The rows are grouped in 4 different ways at once. Each group adds its own fixed numbers to the row, and there is some noise. The rows also spread widely along 17 directions, which tell nothing about the answers.
Some rows, each with its group in each grouping after it:
[ 30   1 -17 -12   7  22  25   3  15 -15   7   6  15  -7 -12 -27  -2  -8
 -22 -13 -25  -1 -20   0  27  30 -25  27  -5  20  -6  20   7  -7  15   3
  -3  19   6   3 -30]
Q_784 Q_778 Q_629 (3)
[ 10 -22  -9  -1   0  25  -1 -23 -27   9  -6 -31 -17   5   3  28 -23 -23
  10 -22 -28 -14   9  14   8  -2 -11 -45  -5   3 -11  -9   2 -18   3  -5
 -34   8  -3  -6  -9]
Q_880 Q_961 Q_939 (1)
[ 26  16  -7 -12   6  15  25 -25 -16 -21  19  -3  18  -8 -11  -7  -8 -23
   5  -4 -10  -9   2  13   7  25   2   6 -13   7 -14  -7  -9 -13   9  22
  -2  19  -5 -27  -3]
Q_652 Q_961 Q_629 (2)
[ 16 -23 -17  -7  23   2 -12  20   6  10  -9  20   6  -7  16 -30  -4  18
 -16 -13  -6  -7  15  -9  -8 -23  13  30  10  33   7  28  29   5   9  -5
  -7   2  -2  41  -5]
Q_880 Q_944 Q_435 (0)
[  4  35  -6  44  20   7  26  -8 -33   8  40 -16  11   9   2  34  -5  20
 -31  10  13   5 -16  -4  -8  28 -23 -28 -20   6  -6  -8  -6   0  13  16
   2   3 -20  -7   2]
Q_652 Q_778 Q_462 (2)
[  4  11  18  13  16  23  -5   1  -8  22  -3 -19   7  28  25  22   4  15
  -8  15  15  16   3  -6  15  14 -42 -16   3  29  -7   3  19  -1 -10   0
   4  -3 -14  22 -14]
Q_784 Q_944 Q_462 (4)
[ 15   7 -10 -10 -11  -2  23   3  17  -8 -12   0  20   9  -7  15 -37 -25
  22 -22  -3  21  19  28  18   3 -14  16   9  10  12 -11 -14  14   0  10
   0   9  -4  26   2]
Q_141 Q_778 Q_939 (0)
[  0 -45   0 -31   5   4  -7  -4 -10  12   6  -5  -8  12  23  -9   3  -9
  10   3 -14   0  17 -16  28 -26  22  -1   6  42 -24   8  38  -7   9  -4
 -22 -19  10  15 -19]
Q_443 Q_961 Q_435 (4)
[-21   2  37  23   3  14 -12   1   5 -13   6  11   7   0   5  -8   9  17
 -29  -5  13  22   7  -6  -6  17 -15  13  -2  10  14  20  -9 -16  12 -14
  -5  -4   1 -11 -15]
Q_141 Q_944 Q_629 (3)
[-16 -17   1  20 -10  -1  -4   2  13 -13 -10  13  13  -1  -5  41 -23  12
 -13 -40  35  15  -4  -6   7 -36  -4  20  -9 -11  -2  19  -5  -3   8  17
   1  30  12 -18  12]
Q_443 Q_778 Q_462 (1)
[  4  14  13 -24 -17   0   0   4   7  -3  13 -20   7  26  -1   0  -2 -16
  28  17 -22  -8  22  18   4  -2 -10  11   4  12   2 -23 -13   2 -27  17
   8   2   0   1  -9]
Q_141 Q_961 Q_939 (2)
[-22 -28  16  -3 -20 -10   8  -8 -16 -16  20   2  10 -15 -11   1  -9 -22
  -3 -20  -4  14  -8  -5  13  -7   0   3 -16  -1 -12   9  -4   4  28  -3
 -20   4  18  -9  -3]
Q_141 Q_961 Q_462 (2)
[ -8 -20   8 -11  12   1  -6 -17 -16  -5  20  33  10  -8  14 -14  12  11
  -2   4  30  21  18 -11   1 -20  34  21  12 -10   0  -2  -9 -14  23   3
   2 -24   7 -31  14]
Q_443 Q_961 Q_462 (2)
[-18  37   9  23  12   9 -17   9  21  -8   4   3   5  36  17  -1  26  36
 -18   2  15   2   3   3  -1   5 -15  -2   2  27   6  16  24 -14  -6   6
  -1   3 -14   5 -11]
Q_880 Q_944 Q_462 (2)
[-14  16 -37  36  15   2  15  -4  -1   5  14   1  -5  40  10  29   2  17
 -16  -6  10  24  -5  20  19  -2 -14 -42  22 -11  13  -6   5  -7  24 -14
 -29 -36  -7  14  -2]
Q_880 Q_778 Q_462 (3)
[-40  -7  -7  19 -22 -41   6  28  -2  15  27 -14  -1  49  -1  28   5   2
  -2   8 -16   5  -5  -3  10 -29 -16  -9   3  18   3  -1  23  21   6   2
 -15 -28  19  44  -7]
Q_443 Q_961 Q_629 (4)
[ -4  -8  -9 -17  -2   1 -18  -4   6  23  17  10  -5  23   9   1  22 -19
  -3  15   3  47  -1   8   7 -31  -9 -22   4 -11   8   6  26  10  21  30
   1 -35  26  22 -15]
Q_141 Q_944 Q_629 (3)
[ 23  -7 -14  -9  10  33   2 -26  -3   5 -12  -2 -12   6  17   4 -21  28
   2 -12  -8 -28   6   4  12   6  16   4   9  28 -23  -3   8 -30  -3  -2
  -1  27  -9 -38 -12]
Q_443 Q_778 Q_939 (4)
[-28  -5  -4  10 -20 -19 -31  22  23   4  16  16   2  10 -12 -12  22  17
 -21  -4  -7 -10 -22   1 -28 -41  -4  19 -13  -7  10  37  25  14  11  30
  12  19  33  10  -4]
Q_652 Q_778 Q_629 (2)
[-10   9  12  18   4   6 -22   5   3   4   9  18   7   2  21  -4  21  18
  -3   6  21  14  10   3 -14 -14   1  -1   3 -10  16  16  -2 -18   4   6
  10 -12  -9   8   7]
Q_880 Q_961 Q_629 (0)
[  7 -19 -11 -20  -6   3  -7  -3 -11  39  10   5   3  30  12   3  14  16
   9  32  16  13  -9  -9  19 -38  -5  18  20  -2 -21   6  17  10   0  17
  27  -8  22   9  -6]
Q_443 Q_961 Q_462 (3)
[-37  10  24  -2 -10   5 -11  25  13  -2  17 -30   3  28  10 -20  30   7
  -1  25 -23  -5 -27  -8  29  21 -36  -9 -12   4   2 -10  23   2 -13 -18
  -9 -14   7   3 -14]
Q_880 Q_778 Q_435 (0)
[-14 -12  -6  -6   7 -16 -25  17  26  -1   8  -6  -4  42  32  25  13  35
 -16  -8   3  15  13 -10  14 -38   5  -8  13  30   2 -21  46  -2  -4  28
  -9 -28  14  -7  -9]
Q_784 Q_961 Q_462 (2)
[-23  -6  22  10   4  -3  -8  15  -7  -4  18 -28  14  21  -8   4  12  -1
 -23   8 -10  -3   1 -13  -4  -3 -20   7 -16  38  -5  15  21  16   0   8
 -18   7   4  23 -20]
Q_141 Q_961 Q_435 (2)
[-18  -9  31 -27 -37  -7 -16  -2   5  -8  -4 -26   3  24  10  22 -11  -9
  40  -1  -4   1  13  11  26 -20  -7   3  -2   1  -6 -32   3  -6 -27  16
   8   6  19 -24   2]
Q_880 Q_961 Q_629 (0)
[ 13  -3  -6 -32 -13  -1   2   0 -11  18  42  -6 -13  14  21  -5  12   3
  11  27 -20  -1 -15  -6  37  -9  -4  -8  -1 -19 -11 -39   4 -15 -13  14
  18 -25  22 -26 -13]
Q_880 Q_944 Q_435 (1)
[ 23 -11  -1 -20  17  24   0  10  23 -19  -1   8  15   2   6  -9  -1  -1
 -16 -10   4  24  20   0  28   1 -16  27  20  -2  14   3 -13 -17  -2   5
  -2  -7   5  -6 -17]
Q_784 Q_778 Q_435 (2)
[ -5  15 -17 -17 -10 -16   5  19  19  -4  -1  -9  22  16  -9  -1  -4 -23
  18  -6 -23  -9 -13  14  11 -12 -26  17 -10 -12  12 -25   7  32 -20  22
  -2  12   7  16  15]
Q_784 Q_944 Q_462 (3)
[ -3  31   9  16 -21 -19  22  14  -3  15  40   5   8  24  17  11  -1  28
  12  28   5   4  -1   2  14   7   1  17   4  13   0 -16 -17  -2 -16   3
  33 -12  -8   5  -1]
Q_141 Q_778 Q_629 (3)
[ -9   0  -6 -22   1   5   3  11  17 -21   3  -5  19  -3   0 -22  18 -54
  22  -3 -23   1  -4   8  18  -7  -3  -3 -17  -9   5   3  10   4  -2  10
 -23 -11  -6  18   8]
Q_443 Q_961 Q_629 (0)
[ -2  -8   8 -40 -19 -16  -4   0   4  -4  13   5   2   7   4 -30  -5  -4
  30   9 -22  -9  19  11   7 -10  25  30   3  24   3 -22   8   2  -6  10
   9  -7  17  -6  -1]
Q_880 Q_778 Q_629 (0)
[ -5  25  29   6  -8  21 -15  -5  38 -18  -2   2   3  23  21  -2   9   0
 -10 -15  -7  48   5   9  16  38 -40 -21  -9  32  11  11  26  -9  28  15
  -3 -13  -3   2 -31]
Q_880 Q_961 Q_462 (3)
[ -5 -17  45  -5  -7  10 -29   4 -11  14 -22 -21  -2   7  22   5 -16   5
  25   2  -9 -17  47   3 -22  -5  -3  10   6  43   4  -1  -1  -4 -29  -7
  -3  12 -14  16   1]
Q_784 Q_961 Q_939 (0)
[ 26  -1 -34  25  13  14  19  17 -12  25   0  -8  -1  20   7  33 -14  20
 -18  -4  -3 -13  -3  -3  12 -15 -23   7  17   4  -5  14 -11 -10 -17  -3
   4  12 -10  26 -11]
Q_443 Q_944 Q_629 (3)
[-12  15   3  24  13   5 -19  -2   2 -13   2 -13   6  21 -14   9  -6   2
 -24  -9 -23  -3  21  17 -47   8 -19  -3  -7  15  32  -7  -5  15  10  21
 -20   7  -2  -1   1]
Q_443 Q_961 Q_435 (0)
[  9  -8 -22 -14  -4   2   7   8 -17  10  18 -14  16 -23 -12  12   1 -54
  15  -1 -14   2 -24   6   2 -24 -20 -14 -28 -46   4  -5  -9  17  -5  33
  -1   9   6  21  20]
Q_784 Q_778 Q_629 (0)
[ 13 -13  -9 -13  17  36   8 -17 -32  19  24 -26   7 -11   2 -11  25 -23
 -13  27 -16  -1 -47 -15  20  12 -22 -30 -29  -4 -35   9  28  -1  15  11
  -8   6   2  -3 -19]
Q_141 Q_961 Q_629 (0)
[  3   5  10  -4 -34 -21  17  -2  -4   9  26  26   7   1   6  -2 -16  24
  10   4  10   5  -6  -1  15  -8   8  42  -2  19 -18   3  -9  -2   2  11
  38  16  14  -8  -5]
Q_141 Q_944 Q_462 (1)
[ 35   6 -21   3   1   9   3  -6  -8  17  22   6 -11  -7  25   5 -10   2
  -1  -6 -29   6   1   6  -3   6  -8 -25  -8   3   8 -12   2 -13  15  18
   6 -14  -9   5 -10]
Q_880 Q_961 Q_629 (4)

New rows. What belongs after each?
[ -1 -10 -17  14  21  -8  -9   9  -5   8  17  18 -12 -13  26 -25  -3  25
 -31 -18 -32  -5   0  -9 -19   4  15 -10  -7  28  15  -4  32   3  30  -6
 -22 -20  -5  12  -4]
Q_880 Q_944 Q_435 (0)
[  2   0   4  10  -1  20   3 -19 -30   4  -7 -14  12 -16 -18  -7 -14 -20
   6  -9 -18 -29  -9  15 -26  20 -24   2 -16   5  -8  17 -10   9   5  -3
 -13  47  -9   6   8]
Q_784 Q_961 Q_939 (0)
[-14 -22   1 -11 -22  -8  -2   7   7   7  13  15   6   1  -1  -3   9  -7
   8  -4   8   1 -19 -11  21 -35  10  22 -13   6 -20  35  21  -2   6  12
  12  16  21   9  -5]
Q_443 Q_778 Q_629 (1)
[ -5  20   2 -13 -20  15 -28 -19  14  11  12  23 -14   0   6 -44  17 -15
  19  17 -40  14  -2  34 -28  17  -7 -18  -4 -26  29  -4 -12   4  26  17
  10 -20   9  -9   3]
Q_443 Q_778 Q_462 (0)
[ 36  -9 -15 -17  37  28  -6 -20 -20  21  13  -6  -2  10  15  10   2  -8
 -10  15   9  27  31   3 -10 -18  14 -18  10  21   1   2  12 -10  12  32
  -3 -22  -6  11 -17]
Q_141 Q_778 Q_629 (2)
[  3   4   0 -22 -10  -9   7  21  19   4   6   7  13  23  19 -16   3  28
  18  14   4 -10   0  -5  33 -13   9  43  12  38 -12   2  25  -4 -20   2
  24   4   3  15  -9]
Q_880 Q_778 Q_629 (0)
[ 27   9 -20  -9   5  35   0 -16  13  13 -19  13   2  21  13 -23  -2  27
  13   4   0  -7  -3  21  23  10 -15  14  28  13  -9  20   7 -17   4 -13
  12  18  -5   7 -15]
Q_880 Q_778 Q_462 (4)
[  5  11  -3  18  16  15 -20   7   5   8   3 -15 -17  31  29  20   3  29
  -9   7 -16  -6  38  17 -20  -3  -7 -25  25   8  27 -27 -12 -25 -20   1
 -12 -28 -16  -6  -3]
Q_784 Q_961 Q_939 (0)
[  0  -5 -15   2 -23  -6  -2 -13 -21  12  30 -11  -9  -6   0  29  -1 -25
   9  -6 -21 -15 -19   2  -9 -28   1 -30 -35 -14 -17  -1   6  -4   5  42
   1  16  10 -13   4]
Q_443 Q_961 Q_629 (4)
[ -1  -2   4  -8   1  22 -22 -11   6   9 -10   8  -4  -4  29   7   5 -15
  17 -13   3  22   2   5  11 -12  -6 -27  -7 -20   4  -2   9  -8   3  12
  -1  -8  -8  -8  10]
Q_443 Q_944 Q_462 (2)
[ -8   1  26  -7 -29 -18 -15   5  32 -32   9  26  11   2   2   2  -9 -14
  13 -24   9  27  49  17  -9 -28  18  29   4  15  23  17 -20 -11   4  28
   5  -1   8   4  -3]
Q_141 Q_961 Q_435 (2)
[ 26 -25 -19 -11  31  38  -4  -9  18  -3 -15  10  -5  -1   4 -27 -12  15
 -50 -23 -37  24  -5  -4   3  32 -26   3  15  15  14  -6  22  -3  49  -3
 -21 -11  18 -22 -31]
Q_443 Q_961 Q_939 (0)
[  1  -1   2 -15 -22   0  -7   5   2   9  20   4 -17   5   2 -17   2 -10
   2   8 -41   3   5  19  -4   6 -20  -7  10 -24  21 -23 -22  -9   0   2
   3 -23  21 -10 -10]
Q_784 Q_944 Q_939 (0)
[  2  35 -32  28  20   2   2  -3  41 -33   8  29  16  20   9  17  10  13
 -26 -33  21  27   4  18   0  -7  -1 -12  -2   3  21  14  16 -17  26  32
 -13  -5 -13  -6   2]
Q_880 Q_961 Q_462 (1)
[ 14 -21 -19   4  15 -15   8  23  -5  24  25   2   5  18  16  19   2   4
 -26   8   4  39   2 -13   9 -27 -12  -9  11  20   2   8  34  12  24  23
   0 -39  13  48 -18]
Q_652 Q_961 Q_629 (0)
[ -2   4 -10  32 -26 -29  17   1  -7   3  48  26 -13 -14  10  21 -20   9
 -13 -18 -17  12   0   6 -11  -4  18 -11 -14   2  11  -1 -22 -14  28  11
   5 -15   3  -4   0]
Q_141 Q_778 Q_629 (1)
[ 15  18   2  16 -21  -8   9  -5 -19  46  43 -10 -26  20  30  24 -18  29
  -4  24 -31  10  -4   3  -4  23 -18 -34  -6  30  -5 -29   3   0  10  12
  26 -22  -3   7 -23]
Q_141 Q_778 Q_939 (4)
[ 11   3 -16   1  32  16   4  11   3  -8 -22   4  21  10  -7 -25  -5   9
  -8 -10  -1 -19  19  10  -8  -3  -4  34  16  30  10  24   7   4  -5 -13
 -19  18 -17  38   1]
Q_880 Q_944 Q_462 (0)
[-25 -14  15 -15  13   7   7  -8  12 -33  -1  -9  23  14   7  17   4  -7
  -6 -19  38  18  -3 -18  53  -6  11   8 -12  37 -29   7  45  -9   6   8
 -28   8   4 -19  -8]
Q_784 Q_778 Q_435 (3)
[  0  -9  11  18  14  10   9  11 -10   2  24  15  11 -18   6 -25   4  26
 -39   6  -1  16 -14 -17  -5  26 -16  18   0  -7  10  -3 -15  -4  25 -20
   2 -14   2  -9  -6]
Q_141 Q_961 Q_939 (0)
[ -6  -9 -32 -13  10  14 -17  10  23   6 -21 -18  -2  19  -8 -14   3 -16
 -12 -14 -46 -10 -18  20  -5 -11 -28 -16  -2  -4  13  -2  35  24   4   5
 -31   6  14  24 -10]
Q_141 Q_944 Q_939 (0)
[ -5 -32 -12 -34  -5  -6  -8 -10  12 -19 -17   2  -3  -1   5 -13 -23 -24
  28 -38 -27 -16  27  17  14 -25  36   3   1  32   1  -4  29  -5   8  -1
 -36   4   7   3   1]
Q_880 Q_778 Q_629 (4)
[-16   9 -13  -6 -12  -7   5   8   6  -9  -2 -23  29  20 -13  25  -1 -43
  31  -6  -1   0 -13  21  20 -26 -25  -7 -12 -27   1  -8   1  25 -17  21
 -11  16   1  22  18]
Q_141 Q_961 Q_629 (2)
[-12   6 -19  -8   0 -18  -5 -28 -12   9  23  39   7  -5   0 -43   7   1
  10   7 -16  -1  -6  16 -33   1  32  12  -5   3  12 -12  18  25  46  18
   3 -10  12 -12  23]
Q_443 Q_961 Q_629 (0)
[-11  10 -14   8 -20   0 -44  -1  19  19  12   7 -27  19   9  -4  21  17
 -15   1 -40  -4 -15  23 -34 -17 -19 -29  -4 -14  22   3  20  -4  11  33
   6  -5  28  -9  -9]
Q_784 Q_944 Q_629 (0)
[  2 -11 -28   8  11  13 -14 -12 -16  24  25   5 -15   2  26  -2  30   4
  -4  17  -6 -10 -13   2  -7 -32  22 -39  -3  -6 -12  21  22 -23  11   6
 -13 -15  -5   8  -6]
Q_141 Q_961 Q_629 (4)
[-38  -4  16  10   7 -18 -15   8  -9  -4  27  -6  22   4   3   0   8  23
 -22   9   9   7 -20 -16 -13  -6  -2  12 -21 -14  11 -38  12  30   9  16
  -1  -7  15 -29  22]
Q_141 Q_961 Q_435 (0)
[-33  31  18   0  -8  17 -19 -25  10 -11   1  -8  15  15  -7 -13  23  -7
   1   7   2   8 -38  17   2  24 -34 -22 -29 -12  -7  -2  31  14  17  23
   1  19  13 -30   6]
Q_652 Q_944 Q_462 (0)
[  9  18 -22   1  -6   5  42   7  12 -28   6  13  23 -12  -8  -5 -13 -35
  18 -20  -9   1  -7  17  35  16  -5  14  -4 -16   5   5 -29 -13   1  -8
  -9   8 -18   8  10]
Q_443 Q_778 Q_629 (0)
[ 42  11 -15 -10  38  37 -10  -7   5  -4   5   5  15  -8   2 -24  14 -20
 -18   6 -11  12  16  10 -27   8 -11  -2  -3  -8  23   7  -2  -6  10  34
  -2  -5 -10   4  -8]
Q_652 Q_961 Q_629 (3)
[ 38  27 -22  -4  14  16  18   4  23  -7  -8  -1   7  30   3  -3 -25  20
  -3  -4 -25 -10  27  20   1  20  -7  30  19  56   7  -1  -2  -5  -7  14
   6  14 -18  13 -19]
Q_443 Q_778 Q_462 (0)
[ 12   1 -23 -12  -1  -4   5 -23 -20  19  26   6   6   7  -9  13  -3 -23
  10  14   7  23   4  20 -13 -30  13 -12  -4  -2  -3   3   6  12  21  45
   9  -6  13  16   2]
Q_141 Q_778 Q_629 (0)
[ 33  -7 -30 -22  -2  18   7 -27 -12  33  28  26 -19 -17  23 -26  -1  -8
   8   9 -31  10 -22   3  16  10  11 -19  -6 -10 -11  -5  10  -6  34  12
  14 -16   6 -13  -8]
Q_443 Q_778 Q_435 (1)
[ 15  -8  -3 -20  33  35 -13 -21  15 -24   6  25  20  -7   1 -20  32 -13
 -28  -2  34  42   5  -3   6 -11   4   5   1   1  -4  32  21 -23  33  35
  -8  -7   9 -17 -14]
Q_784 Q_961 Q_462 (0)
[ 28   2   8   5  21  42  16 -16 -16   2 -15   2  26 -21  -8 -12 -19  -9
 -13  -8   7  15  -9   3   5  44 -36  17  -7  16  -4  26  -6   4  22  -5
   2  33 -13  13  -8]
Q_784 Q_778 Q_629 (0)
[-19  32  -5   8 -21   3 -12   7  43 -22  17  18  -6   4   6 -23  21 -21
   1 -11 -37  14 -12  25   0  18 -14 -21 -19 -15  28   9  -1  -7  19  15
  -7 -15   0  -1  -5]
Q_443 Q_778 Q_435 (0)
[-43 -18  41   8 -24 -20  -2  23 -13  -9   7 -31  14  30 -20  26   1 -30
   9   0   9   7  29   2   3 -22 -30  11   4  16   4  18 -12  10 -17 -11
 -24  -1  12  41  -6]
Q_784 Q_961 Q_939 (2)
[ 17  15 -14 -27  33  46  -3 -26  -7 -17   8 -24  18  12  -2 -10  30 -32
   2  18  -4  -3  -9  11  23  14 -21 -23  -6 -23  -8 -16   4 -14  -7  23
 -19   3  -7 -29  -3]
Q_784 Q_961 Q_435 (2)
[-11   5  12 -24 -19 -15  31 -11 -18  -6  22   6  34   1 -10 -18  -1 -41
  46  17  14   6  -5  10  35   8   2  24  -5 -12 -14 -11 -10  13   0  -2
   9  -2   6   4  20]
Q_652 Q_961 Q_629 (1)
[  3  18  -9   4  19  -5  14 -13  -8  -8  16  27  38  13  -5 -13   3  32
  -5  13  47  -3  10   1  -1 -10  22  58  16  22  -9  14  -2   9   6  12
  19  23  -6  -4  13]
Q_141 Q_961 Q_435 (2)
[ -8   6  20  -1 -19 -29 -10   7  26  -8  13   2   2  23  24  20 -23  26
  -1 -18 -14  18  16   1   2   2   0   8  -8  37  14 -42  25   9   6  32
  14 -13  16 -23  -3]
Q_652 Q_961 Q_629 (1)
[-12  -8 -11   8   4 -14   0  12  -6   8  21  20   9  -4   4  10   8   1
 -13  -7  21   5  -3 -15  -7 -41  14  18 -10 -12  -1  10   5   4   2  22
   7  -1   5   5  12]
Q_443 Q_944 Q_939 (3)
[ 25   0  11   8  39  33 -14  -3 -22  18  -5 -22   6  12   9   9  -7   6
 -21  11  -5   7  36   2 -34  16 -29  -5  12  13  24 -18 -13   3  -9   7
  -6  -8 -18   9  -5]
Q_784 Q_961 Q_939 (3)
[-11  23  -5   7  11  -3 -18  19  23   9   6   7  17  10  19 -37  14  34
  -9  16 -25 -11 -23   0 -15  18 -14  19  -7   6  22 -21  25  33   0   2
  12   1  -7   7  12]
Q_141 Q_961 Q_435 (0)
[-28   1  19  39 -18 -22  15  21 -14  16  15  -1  13   2   1  31 -17  10
 -10 -10  16  11 -12 -10   4   6 -33   3 -13  12   1  13  -2  18   8 -11
   4   8  -2  37   5]
Q_784 Q_778 Q_939 (4)
[-10   5  27   6  -5  10 -43   0   7  -2   9   0  -7   7  14  -1  16  26
  -9   5   4  -5  22   1 -39 -23  13   3 -11  19  14  14   9 -22  -9  31
  14   9   4 -16  -8]
Q_880 Q_778 Q_629 (0)
[ 10   4 -12  17  30  -3  27   6   1 -14  20  34  21 -11  22   2  -7  28
 -27 -17  36  25  11 -16  26   9  17  23  11  24   2   9   4 -15  22  -6
  -3 -13 -19   2   3]
Q_784 Q_778 Q_435 (2)
[ 22   9   3 -31 -11  10  15 -24 -15  -2  14   3  -1  -2  -2 -33 -14 -18
  34  13 -34 -27  19  22   4  18  19  18   2  20  -9 -14 -23 -14 -11  -3
   3  12  -6 -16  -7]
Q_141 Q_944 Q_462 (1)
[-27  -7  -7  29   6 -25  11  37  14  -7   6   6  14  18  20  10  -1  17
 -16 -25   7  20  -1 -13  28 -10 -15   1   8  20  12  10  23   9  14 -25
 -25 -27 -10  46   1]
Q_880 Q_961 Q_462 (2)
